The same things were measured in two ways. Each way mixes the same 5 hidden numbers, adds some noise and spreads widely along 3 directions of its own, which tell nothing about the thing.
Some things both ways: the first way, then the second way.
[  6  32   1  -5  11  -4 -11 -11]
[ 13  -6 -31   0 -12   3  12 -13   2  -7   7   9  -8   2   6   9  -5  23
  16]

[ -8  21 -10  11 -11  19 -20  11]
[  5  -8  -7  -6 -25   0 -12 -15  -9 -12  -3   7   6  -9   1   0  -8   0
  19]

[ -6  36  -6   7   8 -27  -7  -9]
[  7   9   0  -7  -2   5  -1  -8  16 -15   9   2  -3   2 -16  -4 -23   9
   4]

[ 23  -9  17  -5  18 -26   6  -6]
[ -6   0 -11   1  13   0   1   4   4   4 -10   4   4   4   3  -4  10   2
 -11]

[-10   9 -10  15  -6  15 -13  14]
[  3  -3  -5 -11 -11  -2 -10 -27  -5 -10 -13   8   7  -1   1 -10   1  -4
  14]

[  2  18  26   7   1 -26 -13 -15]
[  1 -10 -19   5   1  22  17  -4  -7 -10   8  10   4  13  -5  12  -7  15
  -3]

[ 12  12   4  -3   5  -7 -26  -9]
[  5  -4 -10  -2 -11   7  -1  -2 -14  -2  -6  12   5  -1   1   7  -7   5
   9]

[  7   9  16   2 -10   0 -20  -3]
[ -5   2  -2   2  -9   6  -8  -5 -16  -7   0  10  15  -5 -12  -8 -13  -3
  -4]

[ 22   3   2   0  32 -32  12 -26]
[  7  -1 -23   1  -4   0   4  11  10  -3   6   4  -9  -3   4  12  -4  20
   9]

[ -5  20  37  10  -9 -21  10  -4]
[  3   6   0  -4   3   2 -15  -4  14 -19  30   5   6  -1  -9  -1 -22  18
   1]

[ -1   4  23  13   4 -30   5 -15]
[  0  14   5  -4  13   3  -9  -3   6  -8   9   8   9   5 -14 -12 -19   6
  -9]

[-25   7 -14  25  -9  11 -15  29]
[-18   8  23  -7 -12  -3 -19 -25  -3 -13 -26 -11  14  -6 -25 -32  -3 -32
  -8]

[  9   4  36   6 -12 -10  -4  -2]
[ -8 -12 -19  12  -3  16   2  -4 -13  -8  15   9  13   7  -3   6  -2   9
  -9]

[ -5  18 -58  29  10   1 -14  11]
[  8  -6  -3 -12 -28   3  -7 -24   0 -14 -22  -5  -4  -6  -1   0   0  -8
  22]

[ -1   3   1  25   5 -27  19  -1]
[  0   4   5  -7   6   2 -12 -10  17 -16  11   0   6   0  -9  -5 -11   7
  -1]

[  7  12  -8   5  -4  16 -14  16]
[  3 -17 -16   0 -31  -1 -12  -6  -9 -11  -5   1   2 -13  13  13   4   3
  20]

Other things, the second way, with their names:
<171>: [  7   3   5 -14  10  14  -4  -5  12 -10  -6   3  -1   9  -1   5  -5   7
   3]
<344>: [  7   2   6 -14   1  23   7 -15   4 -12 -15   6  -1  12  -8   5  -9   0
   5]
<67>: [ -5   8  -2  -3   5  -3  -7  -2  -3   4 -16   7   7   0  -6 -12   0  -6
  -5]
<278>: [  6   4 -15   2  -3   1   2  -9  10 -14  18   4  -1   1 -10  -3 -17  17
   6]
<111>: [  4   1  -2  -9  -4   5  -8 -27  -2 -13   4  10   9   4  -6 -11 -11   3
   7]
<303>: [  5   0 -17   4  -2   2   1  10   7  -8  18   5  -3  -3  -2   8 -12  19
   3]
<479>: [-12   2  -4   8  -1  -7 -13 -14   1 -12  15   1  15  -4 -14 -22  -6  -2
 -12]
<391>: [-14 -17 -12  13   0  21  16 -12   1 -12 -11 -10   3  15  -5   1  18  -2
 -19]
<170>: [  8   5  -9  -5   3   6  -3 -13  -4  -7  12  20   9   3  -5  -3 -18  13
   4]
<370>: [-13 -12 -18  12 -15   2   0   7 -12  -2  -6  -3   4  -7   0   5   8  -1
  -3]
<362>: [ 4 -6 -8 -6  1 10 -5 -7  1 -8  3  8  4  6  5  8 -1  9  5]
<27>: [ -3   0 -11   5  -5   4  -2  12   4  -6   9   1   0  -4  -2   8  -8  11
  -1]
<314>: [ -6   3 -11   4   1   4   3  -5   0  -5  -2   3   2   2  -8  -7  -3   3
  -6]
<460>: [  0  -8  -7  -4 -14  12   5  -6  -9  -5 -23   2   0   1   0   6   4  -5
   6]
<277>: [  0   8   4 -11  12  -4 -12  -7  11  -5  -3   4   6   2  -4 -14  -6  -1
  -4]
<259>: [ -3  -1   3  -3 -13   1 -13   3   2 -11  -4  -1   4  -8  -6   1  -5  -4
   5]
<389>: [ -4   6 -14  -1  14  12  14  29  -8  18 -27  11  -1   6   4  12   9   2
  -8]
<185>: [  4   8  -3  -3   0  12   7 -10   4 -12   1   4   1   9 -16  -3 -16   8
  -2]
<24>: [  4  -7 -25   5  -6   3   4 -13  -4  -6  11  14   4   3   3   1  -5  16
   7]
<435>: [  4   6  -1  -9   8   7  -1 -13   5  -7  -3   8   5   6  -5  -7  -9   5
   3]
<32>: [ -8  -6 -18   8  -7   9   5  13 -21   3 -10  11   8  -1   2   6   5  -1
  -4]
<181>: [  3   3 -13   1  -1  -4  -3  -6  16 -13  16  -1  -3  -3  -5  -5 -11  16
   3]
<290>: [  3  -1   3 -10 -12  11  -1  -3   6 -12 -13  -5  -4   0  -6   8  -7  -1
  10]
<153>: [ -9  -6  -1   1   1  17   3   1  -9  -4 -11   3   9   7  -5   2   4  -6
 -10]
<245>: [ -4   0 -13   2   2 -11 -17  -5  -8   1   9  15  15  -7   5 -10   0   4
  -1]
<309>: [  6   5   0  -4  -7  -2 -11 -26  19 -26  25  -3   3  -1 -17 -15 -24  11
   5]
<246>: [ -2 -12 -24   7 -14  -3  -4  -3 -16   1  -1  11   7  -5  11   4   5   6
   8]
<110>: [ -3  -5 -24  13 -10   3   8  13  -1  -6  12   0  -6  -5  -4  11  -5  14
   2]
<381>: [ -8  -2 -20  11   5   5  11 -13  -5  -3   2   8   8  10  -4 -11   4   7
 -11]
<461>: [ 10  -4 -20   4 -18   2   2 -10   9 -19  24   1  -6  -4 -10   5 -22  20
  11]
<75>: [  3   1   4  -5 -14   5 -11   0   5 -16   8  -1   2  -8 -11   5 -21   6
   9]
<135>: [-15  -3 -27  23  -9 -14  -4  11  -1   0  11  -5   4 -12  -4 -12   6   6
 -11]
<98>: [-16 -11 -20  21  -6  11  12   6 -15  -5   8   0   8   2  -9   2   2   6
 -17]
<313>: [  4  -9 -14  -6   2   1  -4   8   4   1  -7   6  -3   3  17  15  11  11
   8]
<257>: [ -4  -1 -11  -1   4  10   0   1 -16   5  -8  19  12   6   1  -2   0   2
  -5]
<130>: [ -1   7  -8   0  -4   4   7   3   6  -5  -8  -4  -4  -2 -12  -3  -7   2
   1]
<343>: [ -1 -15 -11  -1  -4  -1 -13  -1  10 -13  14  -3   3  -5  12   9   5  13
   5]
<167>: [ -2  -7  -7  -3 -12   3   3   1   4  -4 -26  -7  -7   0   4   7  14  -5
   7]
<420>: [ -2 -12 -11   2 -23   8   2  -4   5 -14 -14 -15  -8  -4  -3  10   9  -1
   8]

Some of these things the first way, each followed by its name:
[  8   3  19 -10   8  -7 -15   0] | <67>
[  2  -3   2  18   3 -25  -8  -5] | <153>
[ 16   6  16  -2   6 -12   0  -6] | <381>
[ 26  12 -13  -9   4  -5  19  -5] | <135>
[ -4  45 -10   7   2  -8  -3 -12] | <461>
[ 18  -4  23   6   7 -17  -6 -19] | <170>
[  8   0 -20  10  28 -23  -4   2] | <167>
[ -5  -2   0  32  10 -29  14   8] | <391>
[  1  21  11   3   8 -24   6 -19] | <303>
[ 16  10 -32  24  -5 -20  23   8] | <343>
[  0   2  12  18   2 -18  -1  -5] | <362>
[-20  33   9   6  -7 -12  -3  -8] | <27>
[ -1  23  11   6   2 -16 -12  -4] | <75>
[ 14   0 -16  12  33 -23   3   3] | <420>
[ -4  39 -39  19   0 -17  16  -6] | <181>
[  3 -15  15   1  33 -43  -9 -37] | <389>
[  3  36 -34  24  -5 -15  11   3] | <309>
[  6  -9  17   7  15 -21   5  -6] | <313>
[-11   0  -9  20  13  -9 -15  -5] | <460>
